The first 10 rows are patterns. Each new row is the sum of 3 different patterns, raised or lowered, with some noise. Before adding, each is slid sideways (what falls off one end comes back at the other) and multiplied by a number that may be negative. Names go in the order of the patterns.
(in the rows, 128 means zero)
Some rows, each with the names of its patterns after it:
[108 119 160 127 112 131 157 153 116 100 116 115 157 136 122 123 151 128
  98 150  98 130 137 160 105 123 133 117 133 137 142 107 101]
N
[119 105 137 126 129 128 145 141 118 139 122 151 122 147 147 134 157 121
 160 139 107 126 103 144 132 105 122 156 100 150 122 134 142]
R
[120 116 135 123 154 144 150 137 153 109 128 112 115 122 133 125 149 156
  99 141 134 158 143 142 119 160 152 134 159 122 104 116 147]
J
[115 103 138 109 127 103 138 129 104 132 113 108  98 142 155 120 137 114
 143 115 146 107 134 102 111 135 108 151 156 137 131 145 146]
F
[115 111 129 138 157 127  96 136 149 156 155 148 113 105 129 148 121 105
 127 145 119 100 121 146 129  97 111 143  99 112 159 128 135]
G
[104 112 133 122 140 123 100 100 120 122 138 142 152 144  98 154 136 143
 113 108 155 143 118  99 124 132 136 139 106 122 125 134 115]
C
[151 128  99 109 157 120 132 116  99 142 100 151 126 150 100 115 116 156
 120 103 125  99 139 115 116 151  99 154 157 158 102 107 159]
P
[127  97  96 107 136 157 130 139 108 101 132 135 151 115 118 133 152 117
 138  96 104 154 108 111  98 155  98 108 107 119 111 103 130]
S
[139 133 112 105 112 111 130 149 108 117 126 125 110 159 143 108 112 149
 134 150 133 104 136  99 100  99 100 112 154 118 112 149  97]
E
[152 102 103 149 110 124 103 114 121 150 143 130 156 143 113 159 124 142
 123 115 125 147 101 151 103 119 137 106 126 134 118 145 107]
K

New rows. What belongs after each?
[152 149 111 172 101  82 143 138 139 104 113 129 160 102 174  98 142 108
  99 113 131 107 142 108 154 119  77 153 112 151 110 130 100]
R J K
[155 153 151 208 162 156 179 145 147 111 169 114 111 118 158 105 154 117
 136 125 110 147 174 122 168 115 186 149 146 148 148 137 126]
R F K
[147 183 179 122 103 149 154  89 136  65 166 140 145 107  97 134  78 168
 161 155 105  90 119 128 179  98 120  98 154 158  97 142 126]
N F P
[113 117  94  97  67  75  72  91  74  86 100 126 152 128 116  90  85  76
 161 122  89  88 100 115 117  78  69  71 117 114 103 106 121]
J S K
[130 122 114 129 137  98 136 112 143 159 134 184 137 188 158 124  99 106
 156 117 119 119 129 116 168 127 144 136  95 133 132 134 113]
R E K
[106 102 101  95 131  93 136 118  88 127 132  99  94 115 119 121  97 133
 133 133  85 142 103  64 118  83 121  87  99 117  98 115 111]
R J G
[101 117 119  99  75 105 116 102 104 111  99 135 105 135 104  79  99 126
  84  65  54 118 122  97  80 114  81 124 125 101 133  69  91]
R J P
[159 161 153 159 149 129 141 151 153 144 117 156 154 108 125 145 173 148
 114 133 125 180 153 150 136 175 177 167 125 163 147 129 193]
R C E
[ 95 142 138 146  94 117 131 144 130  92 113 109 137 147  85  95  93 125
  94 107 126 146 118 133 129  97  78 139 147 131 122 153 158]
N G C
[ 96 116 132 128 134 127  95 107 101 137 123 102  79 120 130 107 113 107
 136 132 132  99 125 148 117 115 113 128 121 124 125 143 130]
J C S
[128 149 138 154 105 116 134 132 123 164 106 176 104 167 122 126 164 109
  96 112 134 119 145 142 163 151 151 140 158 111 121 160 134]
F P K
[148 128  87 136 153 117 122 105 125  96 113  91  84 137 120 138 139 124
 148 131  88 112 144 128 112 137 130 124  95 151 154 118 100]
N G E
[153 170 145 124 141 131 128 119 100 167 115 126  85 152 182  91 134 144
 145 127 157 115 132 172 144 116 129 171 189 170 144 128 121]
N C S
[ 80 135 136  85  92 101 139  76 107 104  84 100  51 111 105 109  91  66
  78 126  82  70  85  58 117  69 109  98  47 111 104 119  65]
C P K
[ 79 133 146 109 172  95 143 122 106 135 149 126 143 119 155 127 115 163
 142 157 101 181 147 129 143 116 166 126 144 180 165 162  99]
R C S
[146 219 192 150 133 160 185 165 167 185 155 187 161 145 179 151 175 191
 198 131 117 151 144 172 185 147 134 104 134 150 158 139 128]
N R S
[103 155 108  85 150 101 142 112 111 138  83  97  64 144 104 106  96 145
  99 139 138 104 135  98  62 137  80  70  97 143 144  89 101]
R J P
[128 127 160 137 135  88 104 105 102 117 119 111 102 146 163 154 102  96
 133 117 142 111 119  80 119 118 129 121 109 113 130 155 101]
N J E
[134 186 179 150 158 106 139 132 114 165 133 137 151 192 113 136  90 140
 165 132 131 103 140 120 123 148 132  93  76 128 166 139  75]
N G E
[ 56 108  71  74 114  93 146  86  86 136 113  80  73 100  78 147 116  87
 141 113 101 117 111  95 115  80 100 129 100 104  65 115 123]
P E K
[123 128 160 120 160 129 154 125 115 158 139 154 123 144 171 156 187 149
 150 166 177 137 173 126 137 147 147 168 185 141 172 150 158]
R F S
[101 158 188 135 166 154 143 128 183 222 131 161 167 154 129 124 170 129
 147 127 216 143 174 176 213 180 139 157 136 174 123 175 130]
J F G
[126 133  93  97  96 131  69  79 137  69 103 110 123 136  57 127 143 167
 101  83 128  99 116  81  87 110 133 127 115 102 111  90 133]
C P E
[131 161  74 121 129 129 119 100 112 134 100 165 151 126  74  79 122 128
 145 148 121 100 122 136 133  91  87 138 140 133 119  86 131]
C P S
[145 143 130 159 120 136 139 153 144 153 148 135 166 165 147 149 165 120
 115 163 124 127 146 106 148 162 135 167 159 148 157 134 146]
R E K
[119 103 143  99 118  99  95 116 111  90  61 126 105 103 114 119  66  88
 112 130  69  90  73 106 111 109 127 110 116 115 135  75 129]
J F E
[104  96 103 121 101  63 126 106 109 115 118 121 135 116  83  96  53  83
  48  82  67 115 104  73  87  64 127 117  84  51  60 115  90]
G C E
[128 125 118 159 177 162 180 130 143 149 127 186 122 137 140 171 139 182
 145 121 198 144 137 152 187 129 145 133 146 160 112 158 132]
J S K
[158 148 155 134 155 188 154 184 112 141 175 156 171 137 102 139 194 179
 174 176 164 174 177 139 157 147 144 210 137 149 148 178 154]
G P E
[159 145 171 141 145 172 171 130 165 191 152 159 172 176 157 149 180 202
 189 152 132 145 140 161 165 132 152 156 162 179 144 143 164]
N J S
[101  92 156 198 118 107 110 171 156 101 115 174 142 149 153 136 162 151
 181 127 136 160 161 164 164 165 119 109 178 205 153 117  76]
G C S
[141 138 150 163 189 116 166 164 140 163 150 202 177 135 168 175 195 152
 104 108 125 176 156 135 132  91 155 139 127 136 176 100 216]
N S K
[127 170 162 135 135 143 139 103  94 153 117 135 118 139 153 108 115 164
 163  98 129 111 141 170 122 139 112 156 155 146 120 125 101]
G C S
[112  69  96 102 149 110 101 105  99 145 139 124 101 136 119  97 137 128
 114 100 150 128 108 113 121 129 149 123 112  83 114 165  96]
N J G
[ 93 128 135  82 166 103 118 124 117 130 131 139  77 123 163 154  93 181
  76 131 128 122 126 139 113 139 170 105 113 145 146 148 129]
R F E
[155 189  98 125 148 157 134 140 143 115 158 151 176 165 146  82 145 114
 176 145 108 124 111 139 148 108 122 132 129 177 177  90 147]
P S K
[155 141 123 116 138 123 134 154 123 181 120 198 117 136 135 120 185 167
 119 103 128 148 162 190 111 106 149 186 146  92 105 146 117]
N G C
[130 124 145 141 176  94 161 137 166 137 146 184 113 100 136 137 143 138
 142 161 112 134 122 134 109 150 153 120 168 130 159 116  98]
F C E
[103  67 118 113 141 144 162 156 102 156 102 140 120 113 115 117 133  84
 144 154 130  98 111 153 153 128 110 175  60 125 161 148 131]
S E K
[147 127 129 122 115  94 139 131 177 133 143  95  88 113  83 103  59 111
 180 159 154 103 113 176 129  75 173 130 125 163 136 118  97]
N R F
[126 100 135 137 145 168 104 107 117 139 108 105 130 142 161 131 125 127
 118 145 110  90 123 169  82 152  97 117 101 136 124 108 115]
N C K
[131  85  54 133 104 142  58  93  89 128 147  60  99 120 115 125 116 102
  97 101 131  62 102  31 112 118 126 105 117 107  39 152 150]
N F C
[118  56  71 114 121  64 111 105  84 130  83 122  78 142 110 103  92 112
 113  78 150 128 102 136  78 119 123  91  59  99 107 138 102]
N E K
[115  62 125  97 155 119 125  94  69 133 136 100  69  51 117 107 145 110
  59 125 123 158  82 127  62  93 119 135 105  96 122  84  92]
N R P
[116 170 184 152 139 161 183 161 110 140 156 167 151 150 169 140 162 106
 174 129 169 149 139 127 155 155 122 127 156 127 161 159 149]
N G P
[122 179 115 175 189 212 139 179 132 172 166 141 184 103 110  99 185 147
 148 155 200 130 209 156 133 197 154 199 100 183 177 212 118]
J F S
[166 100 132 147 116 152 166 200 150 165 190 125 210 153 206 147 111 176
 148 160 164 116 114 147 128 175 147 123 207  73 164 106 125]
R F K
[127 136 145 187 145 159 152 108 170 178 144 157 130 126 205 160 171 139
 144 185 128 148 147 157 150 136 160 154 120 184 159 151 134]
R J K
[134 147 136 157 188 145 180 172 155 105 116 146 205 101 120 153 130 170
 144 136 186 153 164 171 169 149 160 156 176 163 165 185 200]
G C P
[144 111 133 126 130 141  88  97 150 121 123 110 128 144 138 106 156 125
 126 107 124 121 160 126 124 144 143  93 130 131 143 126 128]
R J K
[108 114 131 108  73 103  90  59 130  99 139 122  79 132 120  80  85 103
 120 124 126 111 111 119 139  99  93 108  82  88  79  93 106]
J C S
[138 105 129 153 162 121 125 123 123 134 101 118 100 139 208 142 154 121
 121 126 178 131 145 141 119 192 177 147 132 152 124 128 161]
N R G
[118 151 183 162 212 170 187 162 236 168 190 172 122 193 206 158 179 134
 125 147 160 158 156 133 172 127 225 142 153 223 148 161 146]
F E K
[171 191 190 203 161 137 207 155 178 134 143 127 166 123 207 120 157 163
 140 166 166 157 181 179 189 141  97 173 145 147 138 123 146]
J E K
[119  90 108  98 102  91  96  89 103 114 111 127 124  48  98 116 100 105
  95 107 126 109 110  48  56 135  89  92 102 146  92  82  83]
N G C
[ 50 102 144  90  84  52  75 101 131  51  79 116  73 113 138 116  53 108
 135 100 129  84  67  88  84  85 103  83  77 132 107  84 101]
N J E
[129 117 143 118 154  88 127 120 166 139 120 133  95 115 120 122 125 105
 134 145 112 172 109 137  97 128 138 137 137 140 148 123 132]
F G P
[136 157  85 163 135 111 110 150 132 157 164  94 126 128 165 129 127 102
 167 132 134 145  86  99  91 136 150 141 178 132 118 184 159]
R J C
[144 119 124 123 127 127 101 124 108 117 142 154  84 106  97 115 152 131
 121 119 107 112 118 103 149 105  88  86 115 138  69  97 144]
F C K
[141 132 150  95 110 155 167 121 162 129 131 133 192 106 134 138  89 124
 169 131 112  76  86 125 151 121 135 138 189 153 146  64 102]
N E K
[146 156 155 167 146 125 136 146 133 165 123 123  97 116 145 159 120 100
 150 120 142 153 147 150 142 138 154 168 144 116 140 156 115]
R J G
[157 176 144 112 132 188 112 175 108 127 167  85 159 141 114 154 142 177
 109 110 141 179 142 111 140 127 180 202 127 191 136 137 138]
R P K
[147 112 128  99 145 139 162 131 118 182 144 143 162 123 103 130 155 186
 147 141 146 184 134 144 157 143 167 140 171 123 170 135 116]
F S E
[109 167 154 156  82 103 127 105 100 175  84 137 101 111 125 133 114 132
  97 136 127 115 137 107 124 133 116 128  82 136 137 111 121]
R C K
[155 146 166 166 138 164 176 134 126 166 177 157 148 141 184 145 144 180
 137 168 165 138 146 134 153 154 155 164 139 127 181 151 166]
R F K
[128 139  79 129 121 137 121 103 156 173 145 111 151 150 118 117 143 130
 154 135 164 148 102 137 101 129  95 147 120 146 129 121 144]
F S E
[100  97  55 125  96  96 110  93 101  79  80  53 127  77  66  57  83  70
  97  75  59  88  75 114 126 124  91  86  89 101 131  90  95]
J G S
[139 106 117 134 132  97  95 111 139 101  73 112 116 118 102 118 116 107
 118 127 151 131 138 117 124 134 129 123 146 151 122  87  84]
G C P
[109 166 138 179 155 108 139 105 153 161 149 151 175 130 124 166 123 128
 148 126 124 112 109 163 155  94 101 167 142 112 208 153 147]
F G E
[173 177 197 142 177 114 166 175 162 159 110 155 171 169 136 129 144 106
 197 201 179 123 156 181 168 147 149 159 184 125 156 183 141]
G P E
